Every row belongs to one group in each of 4 separate groupings. Each group adds its own fixed numbers to the row, and there is some noise. The rows also spread widely along 10 directions, which tell nothing about the answers.
In the rows, 128 means zero.
Known rows, each followed by its group in each grouping:
[180  69 162 180 114 170 154 102 150  88 122 132 164 157 123 142 130  72
 103 169 174 143 137] : (0) X Z_692 Z_681
[118 147 115 166 184 130 101 125  93 166 162 139  72 128  97  86 123 190
 168 101 152 186 143] : (1) H Z_692 Z_809
[100 101 172 116 108 116 115 104 118  66 147 145 144 126 149 118 123 112
 116 160 111 136  68] : (1) D Z_212 Z_809
[151 122 169  51 136 129 157 145 110  89 122 122 168 132 124  81 125  70
 136 124 100  74 139] : (2) D Z_614 Z_842
[111 137 189 166 125  97 139 109 165 146  87 194 180 155 141  79 142 122
 111 103 164  87 120] : (2) X Z_163 Z_842
[119 109 108 164  86 125 119 133 163 109 103 140 167 135 169 190 115 139
 159 135 125 137 114] : (0) H Z_614 Z_681
[155 139  96 130 125 130 172 135  98 123 159 160 111  95 104 190 104 134
 115 118 143 168 151] : (3) H Z_137 Z_156
[144 158 152 158 154 132 143 136 152 174  85 165 182 166 130  92 123 160
 161 105 125 111 170] : (3) H Z_212 Z_862
[104  76 175 134 125 102 110 117 153  78 122 123 175 166 136  79 136 103
 159 150 113 121  98] : (1) X Z_163 Z_862
[183  60 124 207 101 137 158 158 152  99  94 167 168 135 126 125 133  92
 164 131 156 153 121] : (2) H Z_137 Z_156
[173 117 110 181  99 134 127 136 169 181 121 136 120 120 153 149 121 156
 107  89 174 103 154] : (1) H Z_692 Z_156
[176 104 172 131 131 173 142 160 157  91 100 106 148 169 122  95 135 117
 190 158 103 137 143] : (1) H Z_212 Z_809
[155 135 211 167 107 147 183  85 131 108 114 194 185 148 133 158 130 116
  88 172 155 147 117] : (1) H Z_692 Z_842
[166 143 141  96  95 142 173 135 122 118 105 154 193 138 140 174  97 117
 135 134  98  99 140] : (0) H Z_614 Z_681
[ 84 171 102 123 136 115 139 119 144 128 151 119 105 103 127 192 136 150
 128 116 151 162 152] : (3) H Z_163 Z_809
[133 115 133 142 134 144 107 151 135 115 106 124 150 176 141  96 112 141
 193 122  97 141 133] : (0) X Z_692 Z_681
[137 150 121 154 140 126  94 160 116 178 124 165  99 147 135  87  78 197
 161  86 107 115 124] : (2) X Z_614 Z_681
[167  97  71 103  79 123 129 138 148 123 118 102 172 108 162 174 125  83
 117  89 150  84 157] : (3) X Z_212 Z_842
[142 151 132 174 147 141 168 124 176 149 121 166 123 127 125 200 150 127
  85 129 188 140 181] : (0) X Z_614 Z_156
[122 170 148 136 128 121 141 144 178 173  83 140 163 164 143 123 119 156
 163  99 125  93 168] : (3) H Z_163 Z_681
[138 129 169 163 108 151 143 153 150  97 114 177  92 134 145  93 120 144
 122 128 116 113  84] : (0) X Z_163 Z_809
[ 97 179 177  80 124  90 157  97 155 153 108 133 195 148 138 147 140 126
 125 109 136  89 158] : (1) H Z_163 Z_842
[ 99 115 160 101 141 132 124 130 147  68 154  80 104 144 125 115 128 117
 143 155 104 131 131] : (3) X Z_163 Z_862
[179 163 112 129 123 185 173 174 163 141  88 134 155 132 146 176 148 115
 148 106 123 131 181] : (0) D Z_692 Z_809
[ 94 144 102 126 122 103 119 123 137 139 141 129 102 110 156 159 139 153
 127 101 161 127 140] : (0) H Z_212 Z_842
[ 98 129 163 143 125  74 151  87 134 121 125 196 198 137 130 157 137 109
 108 133 156 133 122] : (1) X Z_137 Z_156
[190  98 176 152 106 159 175 123 154  94 103 173 177 147 130 161 123  78
 104 175 141 114 127] : (1) X Z_614 Z_681
[133 119  92  76 148 150 135 199 114  87 125 116  79 115 121  90 158 104
 192 118  90 132 128] : (1) X Z_692 Z_809
[120 142 138  47 119 110 134 125 119 124 151 111 114 115 151 119 135 105
 100 103 128  61 134] : (1) X Z_692 Z_842
[119 145 126 114 183 145 133 142 150 135 146  97  84 129 118 126 162 124
 136 125 151 143 183] : (0) D Z_212 Z_862
[118 176 183 161 151 139 133 121 174 175  84 141 162 191 144 112 127 176
 164 116 132 108 172] : (0) H Z_692 Z_681

New rows, each followed by its group in each grouping:
[135 116 151 124 103 134 118 132 147  96 121 124 149 155 158 127 116 134
 147 127 111 116 121] : (0) X Z_212 Z_842
[ 87 100 168 137 128 124 131 141 144  47 119 133 122 148 133  98 150 117
 185 161 108 162  92] : (0) H Z_163 Z_842
[155 118 108  87 111 147 178 182 139 118  87 149 160 101 146 112 171  49
 126 107 126  69 144] : (2) D Z_692 Z_862
[ 74 146 154 140 132 105 158 118 143 100  97 209 147 131 145 147 144 107
 112 158 135 127 109] : (3) X Z_212 Z_681
[150 101 150 124  89 165 120 120 185  79 118  49 186 170 166 196 130 105
 153 145 121 133 166] : (0) X Z_692 Z_842
[139 104  95 102  90 160 187 172 114  57 121 172 107  76 149 181 152  53
 107 154 122 139  95] : (0) D Z_692 Z_681
[107 162  70 138 143 123 138 149 119 139 134 165 107  90 138 183 140 141
 131 105 142 184 146] : (3) D Z_212 Z_842
[106 101 169 137 155 128 109 119 132  81 145 133  90 145 128  64 138 123
 132 145 136 121 102] : (0) X Z_212 Z_809
[113 144 128 175 105 124 103  92 158 142 137 118 154 138 160 192  99 182
 120 114 151 150 140] : (3) H Z_212 Z_809
[169 109 144  98 139 144 109 143 160 136 135  54 106 154 135  86 127 113
 133 101 154  77 182] : (2) X Z_212 Z_842
[142 130 199 110 139 133 132  98  97 119 177 131  87 129 121  81  87 152
  75 146 127  85 108] : (2) H Z_614 Z_862
[163 141 163 129 134 179 126 182 151 113 126 122  66 159 148  96 109 167
 149 138  88 111 134] : (0) X Z_212 Z_862
[173  75 176 150  94 146 127 110 157  94 134 115 161 156 152 134 113 109
 103 164 135 112 115] : (1) X Z_212 Z_862
[147 142 143 151 162 115 131 120  98 164 169 161  94 133 100 123  99 171
 117 104 148 156 149] : (1) X Z_137 Z_156
[156  98 149  57 138 146 112 143 119  82 169  41  84 140 118  84 118 100
 142 133 117 102 155] : (2) X Z_212 Z_842
[138 155 171 145 135 131 117 161 176 160  76 158 138 173 155  64 130 157
 160  96 121  80 143] : (2) X Z_212 Z_842
[104 105 129  97 136 110 166 134 106  71 127 155 148 100 109 110 159  51
 137 135 141 151 114] : (2) D Z_163 Z_842
[130 112  84 144 153 124  86 133 142 165 129  84 133 142 135  85 137 142
 166  57 157 111 171] : (0) X Z_692 Z_809
[108 123 111 117 102  83 105 144 143 150 117 141 160 138 158  94 107 147
 155  62 110  77 118] : (0) X Z_163 Z_156
[151  87 181 150 150 139 160 103 115  93 136 156 122 134  96  84 116  90
 106 167 160 114 126] : (3) H Z_614 Z_681
[113 100 118 214 137 109  94 117 199 156  97 136 177 159 160 135 143 144
 149 102 173 117 147] : (0) X Z_614 Z_862
[122 148 177 135 122 144 136 106 146 110 149 119  87 135 151 149 127 152
  95 143 147 119 135] : (0) H Z_692 Z_842
[ 91 112 153  74 133  96 141 115 127  92 132 128 170 140 135  94 145  80
 126 122 124  83 131] : (0) X Z_692 Z_156
[185  86  77 131 138 148 125 175 119 132 138 107  60  89 115  75 131 102
 138  87 164  94 143] : (2) H Z_614 Z_809
[152 150 177  29 124 142 153 147 105 109 136 109 132 136 141  82 119 106
 127 117  77  67 135] : (1) D Z_692 Z_842
[ 40 193 190 136 164 104  97 117 144 142 114 161 122 186 151  88 110 205
 166 128  86 121 119] : (3) X Z_692 Z_681
[111 159  90  95 134 108 148 169 138 147 109 142 109 107 136 117 149 133
 169  74 131 110 149] : (0) H Z_163 Z_842
[114 127 182 148 111 130 151 114 136  86 132 152 123 142 137 162 115 128
 124 170 133 139 108] : (2) H Z_137 Z_681
[ 94 171 202 164 181 124 138 121 183 147 105 148 119 174 120 103 163 165
 163 131 151 132 161] : (1) H Z_137 Z_809
[171 152 166 184 134 153 123 154 173 185  99 147 129 172 146 117 103 182
 153 101 127 114 159] : (1) D Z_137 Z_681
[121 117 140 173 165 104 134 124 137 148 106 159 147 145 109  67 153 131
 168  95 170 145 150] : (0) H Z_163 Z_842
[128 117 190 147 139 131 173  90 123  97 136 178 124 121 111 135 130  91
  75 181 172 119 117] : (2) H Z_614 Z_681
[140 134 126 129  62 149 172 153 156  89  95 165 147 109 182 196 144 108
 116 132 120 109 106] : (0) H Z_692 Z_842
[127 123 172 120 135 129 177  83 109  85 135 162 168 127 107 135 133  87
  97 166 155 138 125] : (3) H Z_212 Z_809
[132 121 170  83 115 153 143 165 113  71 123 139  92 127 144  60 127 123
 153 143  75  84  79] : (1) H Z_692 Z_809
[153  92 105 162 134  97 118  90 112 164 133 159 177 113 111  94 119 100
  97  75 200  93 137] : (2) X Z_614 Z_809
[141  97 153 157 125 151 147 126 130  77 102 148 188 150 123 101 133 100
 165 148 120 145 115] : (3) H Z_692 Z_809
[103 105 142 205 164 107 116  94 115 123 145 168 128 131  93  85 122 146
 140 125 175 184 113] : (3) H Z_163 Z_809
[173 125 121 120  94 167 158 154 190 101  89 107 183 151 157 220 127  95
 149 147 116 118 170] : (0) X Z_614 Z_681
[199 130  99 122  83 169 152 159 122 132 156 112  99 100 134 199  88 155
 125 126 115 156 134] : (1) H Z_163 Z_862
[154  77  97 103  79 156 104 165 130  70 134  69 135 124 169 139 117 105
 172 115  88 131 116] : (0) D Z_692 Z_842
[166 120 133  78 112 158 155 116 122  96 161  61 156 140 121 187 110 112
 135 142 116 147 179] : (0) H Z_692 Z_156
[137  88 162 118  91 132 129 112 115  83 120 116 195 158 143 103  92 106
 156 146  96 103 109] : (3) H Z_692 Z_681
[190 114 191 149  92 148 150  89 105 145 130 162 164 151 138  90  71 138
  83 125 138  75 110] : (0) H Z_692 Z_681
[ 85  90 133  64  99  95 120  83  81  68 173  94 151 118 140 135 105  91
 124 143 118 107  93] : (0) H Z_692 Z_681
[149 135 184 183 125 160 178 106 135  92 130 169 165 152 110 176 119 135
 127 182 133 202 125] : (0) H Z_163 Z_862
[134 132  91 148 157 129 120 168 155 156 114 129  89 120 119  80 143 131
 157  69 155 108 157] : (3) X Z_163 Z_809
[169  79  96  94  90 129 136 113  70  76 167 123 153  95 120 144  95  77
 106 129 131 137 102] : (2) X Z_212 Z_809
[122  98 170 162 106 128 151 133 158  81 100 163 156 145 134 134 142 107
 151 173 131 148  96] : (1) H Z_163 Z_681
[ 60 150 178 132 141  90 119 104 127  95 130 141 155 155 135 132 130 150
 176 140 116 159 114] : (2) H Z_137 Z_842
[197 103 200 192 123 190 114 145 184 113 113  89 108 175 135  88 107 157
 142 149 134 104 140] : (2) H Z_614 Z_809
[101 144  83 120 143  99 144 104 131 149 158 131 114  85 135 188 147 119
  90 108 185 116 155] : (0) H Z_614 Z_862
[133 118 138 132 116 103 133  93  92 130 146 184 155 122 135 119  84 125
  91 114 142  94  97] : (0) X Z_614 Z_681
[ 91 139 144 151 116  93 119 115 182 146 105 133 148 137 157 120 141 141
 133  95 159  92 139] : (3) H Z_163 Z_842
[175 115 146  95 158 160 151 154 136 104 120  80 117 148  99  97 149  93
 167 141 140 134 187] : (2) H Z_212 Z_842
[123 139 106 112 123  93 155 107 134 156 111 159 222 129 127 152 133  99
 130  90 147 111 155] : (0) X Z_163 Z_862
[ 86 160 109 176 104 111 125 137 177 147  77 191 162 127 179 156 145 148
 132  89 136 104 117] : (3) X Z_692 Z_809
[109 100 210 167 117 128 123  85 171  78 145 110 144 166 147 157 114 142
 111 180 135 136 118] : (0) H Z_614 Z_156
[152 128 130 153 170 124 139 162 159 174  99 153 111 132 125  67 166 117
 151  73 173  97 172] : (1) D Z_137 Z_842
[ 91  95 144 140 123  94 120 120 120 111 133 145 118 127 124  75 124 114
 140 126 150 118  93] : (2) H Z_163 Z_681
[130  97 156 155 106 148 106 145 118  80 132 125 120 158 139 118  88 159
 188 165  89 175  89] : (2) H Z_212 Z_681
[147 157 151 132 146 175 172 133 122  96 142 156  81 122 114 154 140 119
  98 152 141 154 134] : (0) X Z_692 Z_809
[184 156 107 116 139 171 191 134 141 137 129 128 129 114  97 190 143  94
 106 119 167 150 192] : (0) X Z_163 Z_809
[114 164  93 108 138 121 115 128 135 177 141 105 105 117 145 126 127 166
 137  62 149  96 161] : (0) H Z_692 Z_809
[ 64 152 162 141 103 105 145 149 141  94  96 215 113 119 167  89 141 149
 142 123  99  99  51] : (0) H Z_163 Z_809
[180 112 164 153 130 136 144 107 109 165 139 148 133 129 119  63 107 125
  78 104 173  73 133] : (2) H Z_692 Z_862
[ 91 118 147 174 148 108 139 101 172 112 115 129 166 150 121 147 169 110
 158 137 183 176 152] : (0) H Z_163 Z_842
[105 132 125 128 124  95 142 107 126 120 120 158 197 136 127 149 133 111
 149 109 142 154 133] : (0) X Z_163 Z_842
[102 158 193 117 139 137 142 142 186 124  84 135 133 180 154 106 144 142
 164 146 115  88 146] : (0) H Z_212 Z_681
[ 93 166 127 106 100  95 116 101 147 152 144  91 158 139 159 210 100 163
 134 107 137 112 154] : (2) H Z_137 Z_681
